The rows come from 5 hidden closed curves, with some noise, and rows from the same curve form a group. Each curve winds through 8 dimensions. The rows are also pushed far along 4 directions, which tell nothing about the answers.
In the rows, 128 means zero.
Known rows, each followed by its group:
[123  95  96 133 128 119 121 120 154 104  98 129  75 155  73  95 112 145
 129 155 209 155 119 111 111] => K_500
[149 132 124 176 106 124 113 176 130 147 172 116 161 102 156 165 151 155
 153  87  92 112 140 147 116] => K_491
[115 139 137  90  95 163 108 162 180 132 104 102  83 148 142  74 120 145
 129 146 183 106 126 120 112] => K_217
[149 141 168 136 124 162 143 140 109 178 199 117 159  95 173 153 118 137
 152 109  33  92 147 122 126] => K_500
[138  90  76 193 195 115 188 102  21 212 134 142 134 147  81 144 139 167
 134 138  75 139  91 130 173] => K_500
[128  96 117 163  82 125  96 111 174  86 112 121 122 110 104 131 102 136
 136 114 166 174 142 119  84] => K_786
[134 104  99 224 121 127  97 165 123  85 129 121 144  99 121 157 115 124
 116 141 142 134 152 125 117] => K_500
[137  88  86 182 118  89 132 141 129 127 108 125 100 170  72 120 163 192
 140 107 187 182 111 155 112] => K_416
[142 169 175 101 144 122 149 104  96 186 165 113 110 141 126 156 132 137
 128 115  92  85 103 117 157] => K_416
[115 103  97 137 103 138 138 157 172 157  97 135  76 118  96  98 136 125
 153 136 186 142 126 128 119] => K_217
[115 179 155  25 141 154 118 104 150  76  91 136 174 133 182  80 125  62
 112 143 129 104 129 110 133] => K_217
[145 128 194 135  98 147 169 109 138 165 149 113 110 106 118 106 137 137
 163 112  99 146 133  94 122] => K_786
[134 105 109 175 139 105  93 113  83 104 126 112 155 121 112 168 105 127
 111 128 109 133 127 122 133] => K_500
[122 164 176  64 102 138 123 138 148 153 151 118 120 114 161 145 134  99
 129 103 109  93 135 137 132] => K_500
[112 152 137  86 104 157  88 120 196  80 116 133 150 124 173 129 104 105
 120 132 133 126 148 136  84] => K_491
[148 114 109 143 157  99 157  86  83 154 121 131  91 154  61 142 128 144
 121 108 168 144  96 118 152] => K_416
[142 105 136 219 123 126 103 133 146  88 150 131 155 104 120 167 112 134
 137 143  91 161 159 118  91] => K_786
[152 138 175 147  84 138 169 123 136 166 143 123 128  84 131 124 156 143
 161  64 111 145 130 122 129] => K_491
[130 142 198  57 108 140 166 149 128 210 121 118  83 116 149  68 156 138
 148 116  98 109 132 123 162] => K_217
[144 168 185  82 162 135  93 141 132  78 161 122 160 121 163 139 115  62
 119 163  86  81 160  95 134] => K_786
[108 146 136 151 206 110 143 112  59  99 158 157 159 139 127 191 119  76
  86 190  74 100 131 128 171] => K_786
[130 161 144  95 180 124 113  97  95  69 126 150 203 131 170 142 123  78
  98 148  75 111 134 123 145] => K_217
[146  98 106 163  95 131 145 121 142 140 124 125 116  92 106 107 126 154
 157  89 154 155 129 114 112] => K_500
[133 120 115 109 146 101 158 100 104 173  90 126  84 194  77  93 161 182
 129 116 173 156  80 135 145] => K_416
[135 102 120 197 121 103 136 116 110 119 122 140 126  94  98 157 127 134
 127 118 124 164 138 125 130] => K_500
[136 154 192 128 115 156 187 143 118 191 153 126 102 114 153 102 149 162
 142 123  85 110 132 126 152] => K_217
[150 170 190  95  95 157 180 123 171 182 145 133  81  98 134 106 144 140
 159  95 134 110 130 107 131] => K_416
[143 112 159 170  69 147 159 172 176 131 187 114  94 110 122 129 148 159
 167  97 159 145 157 130  91] => K_416
[142 136 133 152  56 133 117 162 206 126 138 105  84 115 122 126 144 169
 153  81 200 133 129 133  89] => K_491
[111 127 151 116  95 141 163 120 153 172 120 127  88 129 112 111 141 138
 144 128 139 142 113 129 126] => K_491
[124 118 142 112  87 119 136 118 159 161 121 126  65  88  96 129 115 117
 138 111 165 129 130 115 132] => K_786
[138 163 156 109 154 143 130 138  87 122 191 137 220  81 197 181 127  58
 130 109  23  77 157 132 149] => K_500
[120 115  94 132 157 119  92 161 122  86 122 142 142 128 140 136 114 106
 105 159 131 117 154 144 129] => K_786
[158 153 185  76 174 134 138  88  67 127 152 120 183 134 155 124 128  94
 120 114  58 104 131 100 158] => K_491
[149 172 178 167 113 170 139 145 115 130 169 114 185  79 191 150 134 117
 135 102  63  93 145 113 129] => K_500
[137 149 152  84 144 126 150 132 130 127 136 143 147 133 149 108 154 115
 139 122 108 127 135 132 138] => K_491
[125 110  96 159  87 137 155 140 142 194 109 111  63 128  94 107 135 180
 146 102 190 136  97 132 124] => K_500
[115 109  97 118 127 118  60 131 180  42  92 129 133 161 115 121 108 110
 111 160 180 157 142 131  88] => K_491
[122 108  76 147 207 119 107 101  46 105 132 129 181 148 123 145  93 107
  99 180  81 108 110 108 152] => K_491
[144 113  88 194 152  99 154 131  72 137 124 137 140 110  99 150 147 137
 126 104 142 132 111 133 162] => K_491
[178 118 146 203 109 134 120 161 154 127 177 128 100 100 131 147 112 199
 145 105 120 136 175 132  95] => K_491
[169 155 153 139  78 140  96 160 225 128 127 129  86 112 138 121 131 181
 155  86 168 140 154 134  79] => K_416
[171 153 187 152 159 122 164 123  93 156 180 131 143 126 130 141 155 149
 148 115  65 114 132 106 143] => K_786
[116 108 156  78 128 138 216  89  80 228 112 132  81 120 100  77 138 126
 144 117 110 138 105 114 178] => K_786
[134 120 104 199 126 126  70 157 158  90 129 137 171  86 140 173 108 112
 131 144  92 136 159 129  95] => K_786
[120 121 107 170 191 107 138 110  71 142 118 166 164 138 110 188 132 100
 108 152  74 144 127 152 155] => K_217
[171 157 206 128 138 147 108 123  87 141 187  99 161 117 170 169 109 130
 119  98  42  96 159 114 133] => K_491
[148  85  92 160 144 120 127 118 141 102 106 140 108 165  80 102 125 167
 136 133 175 187 132 131 101] => K_416
[ 75 122 104 129  95 145  86 160 175  80  84 117 115 128 126 134 116  73
 101 171 194 128 136 140 116] => K_786
[199 148 186 208 130 135  89 191 155 110 193 128 125 108 147 189 129 163
 137 103  92 122 200 142  97] => K_416
[133 161 155 117 151 150 129 170 134 127 189 138 150 123 170 166 128  98
 131 148  79  84 162 139 130] => K_500
[ 74 145 103  24 162 118 102 105 128 124  96 144 119 153 139 122  97  66
  90 190 128  89 105 132 153] => K_217
[132 111 122 158 153 122 157 101  63 191 169 128 135 118 117 168 111 152
 131 123  55 117 115 129 148] => K_500
[ 83 129  68  77 146 132 124 114 115 118  80 143 154 127 135 121 116  59
 108 149 149 108 107 136 151] => K_500
[122 166 188  69  48 163  79 156 224  92 123  88 110  90 158 117 115  66
 137 111 170  98 152  96  97] => K_786
[111 167 185  16 118 157 114 154 148 148 112 117 128 122 191  79 134  84
 124 147  94  82 144 125 149] => K_217
[142 135 173 143 176 116 162 117  46 153 150 139 150 125 127 160 138  96
 111 136  58 118 138 127 177] => K_491
[139 140 114 143 224 124 118 103  73 120 115 165 142 165 118 167 103 110
  89 175  90 123 134 138 153] => K_416
[150 146 164 173  99 132 102 134 163 115 188 125 135  97 150 190 101 151
 133 109  90 118 158 127  90] => K_786
[136 158 165  66 133 134 147 106 130 110 107 139 145 127 151  86 141 107
 126 121 124 125 128 114 140] => K_217
[145 121 113 128 108 102  75 128 175 105 116 120 100 150 102 148 120 152
 128 106 182 152 129 144  94] => K_217
[122 132  87 168 141 107  72 136 172  37 117 158 155 126 123 185 110  94
 107 146 162 149 153 148  94] => K_217
[138 136 146 142 118 140 140 159 118 129 148 120 164  91 149 128 148  95
 146 114  98 111 142 113 140] => K_491
[115 181 148  38 134 156  89 118 158  96 147 107 147 148 168 135 104  79
 111 142 133  65 118 107 114] => K_217
[141 102 111 184 139 115 151 101  77 155 173 121 138 140  96 175 124 164
 135 106  99 145 113 133 125] => K_416
[151 155 191 113 104 165 196 148 151 201 150 133  60 113 122 110 150 136
 153 101 146 115 143 120 145] => K_416
[118 151 108 120 213 104  93 105  67 113 144 138 161 166 130 188 100  97
  84 185  76  82 113 126 159] => K_786
[137 101 142 162  90 143 153 173 195 123 136 136  81 126 110  87 150 167
 167 133 171 170 161 130  92] => K_416
[124 107  72 147 180 109  85  98  94 112 136 146 181 131 124 182  92 108
 115 154  70 132 125 134 120] => K_217
[161 164 191  76 114 162 161 120 137 163 154 113  99 127 130 112 134 117
 143  84 146 106 133 107 138] => K_416

New rows, each followed by its group:
[ 99 116  77 185 170 110 127 109  90  78 145 150 164 138 110 201 106  96
  97 166 123 132 125 138 132] => K_416
[158  93 123 174 168 123 163 121  70 183 131 136 112 156  87 132 140 169
 134 117 108 159 131 141 147] => K_416
[120 151 105  62 157 121 129  81 135 155  60 138  86 188 100  91 129 144
 110 137 185 132  76 130 145] => K_416
[118 144 179  64 128 165 196 134 147 162 134 133  92 148 133  63 156 117
 149 152 132 122 128 109 142] => K_416
[100 118  82 151 158  97  71 140 120  98 133 146 145 123 137 197  98 101
  95 173  99 112 142 160 127] => K_217
[127 144 154  64 123 147 165 125 140 212  97 120  63 177 115  67 151 169
 143 128 152 129  98 132 142] => K_416
[103 174 163 126 168 142 106 123 110  96 147 123 173 139 151 186 116  60
  96 186  77  82 122 108 143] => K_786
[142 130 125 190 120 133 117 165 142 109 154 149 176  83 166 163 136 127
 138 110  84 136 170 153 109] => K_491
[135 149 148 114 117 130 123 155 143 131 137 122  95 139 136 137 137 141
 115 113 161 105 138 142 135] => K_491
[132 160 187 139 105 143 185 108 118 189 157 129 125  91 137 152 148 121
 147  96  81 115 116 113 144] => K_786
[178 132 185 152  79 139 156 127 169 167 167 128 105  98 135 121 145 195
 171  62 109 159 154 132  93] => K_491
[149 136  96 179 119 115  62 144 197  82 107 143 120 131 123 159 112 169
 123 121 172 150 147 153  79] => K_416
[106 115  84 123 111 128  98 107 176  95  82 143 119 143 117 124 103 137
 115 138 178 164 121 145  93] => K_491
[100 123  98  62 142 114 167  78  82 194  69 114  75 192  75  79 142 143
 112 125 191 128  52 124 172] => K_786
[119 120 156 150 171  94 189  98   6 160 151 125 131 152  92 171 155 106
  98 130  98 124  99 133 200] => K_786
[109 115  98  87 128 113 142 121 134 133  76 121  95 193  91  74 159 149
 125 132 207 154  87 137 134] => K_416
[121 106 167  65 101 130 175  98 114 182  94 104  72 128  82  62 144 103
 144 112 167 140 102  91 160] => K_786
[122 152 154  61  81 135 126 131 195 156 116  99  71 148 124  79 142 151
 150 117 183 113  99 110 111] => K_416
[141 192 184 101 150 147 112 134 142  78 182 143 192 108 183 187 125  57
 119 130  69  86 164 124 123] => K_217
[105 138  94 100 167 146 115  88  82 145 104 125 136 158 133 140  84 120
  87 153 120 101  97 131 151] => K_491
[139 106 192 122 106 134 192 121 103 188 161 124  86  89 110 112 131 125
 150 113  89 137 149 108 152] => K_786
[128 109  88 137 126 123 130 119 170 102  92 139  60 179  66 104 121 165
 122 133 246 169 118 138 103] => K_416
[136 157 173  90 152 154 116 127 127  95 169 119 145 133 157 133 108  94
 120 157  98  88 147 100 128] => K_500
[140 106 131 147 159 110 171 101  90 154 137 140 102 134  94 104 128 163
 135 150 106 143 117 107 143] => K_217
[114 156 194  33 103 152 162 105 112 169 126 106 124 102 151  99 135  60
 131 104 112  93 119 100 166] => K_786
[134 122  74 189 164  94  66 147 114  93  97 145 148 123 109 189 118 106
  99 147 133 126 135 149 135] => K_416
[133 140 145  64 145 176 132 133 130 143 111 125 128 158 147  90 125 103
 124 136 131 119 142 128 131] => K_416
[105 132 104  90 140 116 124 104 168  95  81 157  99 148 100 118 122 100
 114 154 189 149 119 134 120] => K_217
[160 146 155  48 128 144 145 121 137 156 120 122 108 142 144  63 135 155
 145  90 143 120 126 120 133] => K_491
[125 115  95 162 134 106 115 102  91 157  95 115 112 161  92 150 124 166
 104 119 149 144  89 141 142] => K_500
[147 148 120 169 141  95  42 155 151  36 152 128 189 111 152 189 120 107
 117 139 106 111 153 128  96] => K_416
[ 93  98  40 128 121 125  74 109 193  28  80 138 133 156 105 115  91 112
 113 169 218 164 122 130  72] => K_416
[126 128 121 113 164 111 105  99 113  84 150 140 127 144 123 159  86 116
  97 160 120 116 138 123 124] => K_786
[134 142 151  64  77 163  63 170 233 107 111  99 109 129 166  72 120 131
 153 135 156 115 150 116  76] => K_416
[110 163 177 102 143 168 137 137 151 104 138 133 144 125 159 117 122  74
 126 183  95 104 144 100 129] => K_786
[123 131 120 121 134 114 161 116 102 205 117 128  73 140  95 129 137 156
 128 123 142 116  92 133 160] => K_786
[133 117 126 111 105 139 122 157 163 151 140 106  83 122 116 101 122 137
 153 132 155 110 129 110 115] => K_217
[142 105  97 157  85 138 116 135 171 107 120 124 130  89 124 109 114 142
 151  97 164 148 138 116  93] => K_500
[102 150 121  80 181 110 132  81 111 115 104 157 129 180 115 148 122 102
  92 166 132 125 104 141 148] => K_500
[117 128  96 129 183 110 139 105  51 131 145 149 196 112 140 180 124  73
 113 130  63 108 120 137 165] => K_500
[130 113 116 114 175 113 167 116  65 199 129 127  90 176  82 119 143 148
 127 144 126 122  92 128 170] => K_500
[138 116 148 127 117 132 120 147 165 113 140 135 109 105 137  95 119 148
 145 147 119 136 158 114 106] => K_217
[122 146 185  33  89 157 122 124 156 146 152 104  94 109 162 109  98 100
 127 115 127  92 149 114 127] => K_786
[143 128 181  98 154 122 194 110  81 150 162 139  99 128 112 101 142 123
 131 132 108 125 137 110 166] => K_786
[109 154 164  81 109 137 101 111 143 110 121 107 125 110 134 150 106  59
 111 134 136  98 125 101 133] => K_786
[144 157 208 128  75 143 103 148 166 123 165  93 128  83 148 161 127  92
 141  98 111 102 153 103 115] => K_786
[108 148 144  74 110 135 107 155 170 142 136 130 106 111 157 132 121 105
 128 145 117  94 144 137 126] => K_217
[159 108 129 198 120 127 117 148 155  92 161 128 121 113 120 128 119 174
 144 131 131 147 160 117  94] => K_217
[ 92 112  63  75 155 119  87 102 111 103  87 124 147 145 136  94  91 112
 102 173 136 110 100 118 135] => K_217
[108 134 202  54 113 152 176 103 125 152 129 106  72 140 113  88 122  89
 127 149 145 116 121  90 153] => K_786
[142 138 162 143 135 139 139 131  86 158 177 125 175 104 172 166 129 125
 129 103  38 106 148 140 140] => K_786
[150 127 134 152 131  78 132 123 123 138 122 128 110 128  90 125 162 158
 146 114 136 139 109 117 135] => K_416
[157  90 150 190 130  92 144 147 105 165 162 139 105  95 114 138 138 190
 150 123  64 151 159 137 131] => K_217
[129 149 187  94 101 157 188 134 151 165 138 126  83 111 127  87 152 115
 149 125 145 118 128 104 144] => K_491
[149 177 179  64 132 160 125  96 130 110 155 107 146 136 167 113 107 109
 122 115 112  87 126  94 125] => K_491
[148 108 130 194 133 137 105 148 118 139 160 127 130 112 136 166  96 164
 122 135  81 131 161 141 112] => K_491
[142 144  97 156 153 106  90 113 141 109 105 148 128 148 115 165 112 157
 109 130 143 137 121 146 113] => K_416
[137 134 134  63  98 149  48 150 204  81 123 113 129 101 167 106  84  94
 134 131 141 104 167 113  86] => K_786
[118 123 125 152 197 115 125 109  81 137 133 153 138 158 118 175 110 124
  99 183  67 135 135 143 146] => K_217
[165 159 185 136 122 153 142 154 124 164 149 108 131 137 135 139 157 129
 144  88 112 117 137 127 134] => K_217
[119 152 140 127 131 162 125 132 152  88 152 140 175  96 178 139 108  92
 129 148  88 108 151 116 111] => K_491
[127 137 146 123  99 142 140 133 127 175 144  92  90 131 114 120 125 153
 140 114 149 104 105 109 133] => K_491
[114 178 171  74 164 155 134 154  91 134 176 118 182 129 191 146 141  64
 116 157  50  51 130 118 163] => K_491
[ 92 115 161  59 143 134 179  76  90 158 105 118  74 153  86  91 114  79
 110 166 148 128 103  95 171] => K_786
[120 137 158  99 109 120 168 101  93 180 105  99  86 147  88 114 151 116
 123 105 167 122  80 109 169] => K_491
[137 154 146 120  96 193  76 166 235  69 150 133 143 115 189 128  93 127
 135 134 136 126 190 138  54] => K_416
[112 156 177  63 141 162 155 130 127 166 122 127 130 105 153  99 131  59
 137 158  85  90 131  98 158] => K_786
[122 119 100 105 121 141 154 126 183 144 114 152  76 144 104  90 127 155
 149 137 182 151 123 132 106] => K_500
[149 107 153 220  96 116 156 177 130 182 179 119  98  96 108 163 163 176
 165 106 100 145 148 139 124] => K_491
[151 132 185 203 110 121 150 143 119 133 187 113 111 129 114 172 149 166
 136 108 111 138 143 125 120] => K_786
[140 164 198  53 131 148 199 131 132 178 117 130  76 130 117  63 173  96
 148 117 157 110 120 100 170] => K_416
[130 114 110 133 144 114  69 149 121  72 161 135 146 110 151 181  83 104
  99 146 103 108 176 148 115] => K_786
[127 140 119  76 169 144 131  89 126 120  91 129 120 185  90 108 128  92
 119 142 173 133  97 106 134] => K_217
[132 145 116 187  92 147  94 186 195  76 109 141 152  93 158 148 140 116
 127 116 161 138 161 150  97] => K_500
[161 148 148 142 109 147  87 151 172  81 160 120 133 114 142 158 110 116
 132  97 155 118 167 125  95] => K_416
[159 153 172 129 136 142 125 161 136 147 145 135 165 119 173 123 155 138
 147 115  60 121 155 137 127] => K_416
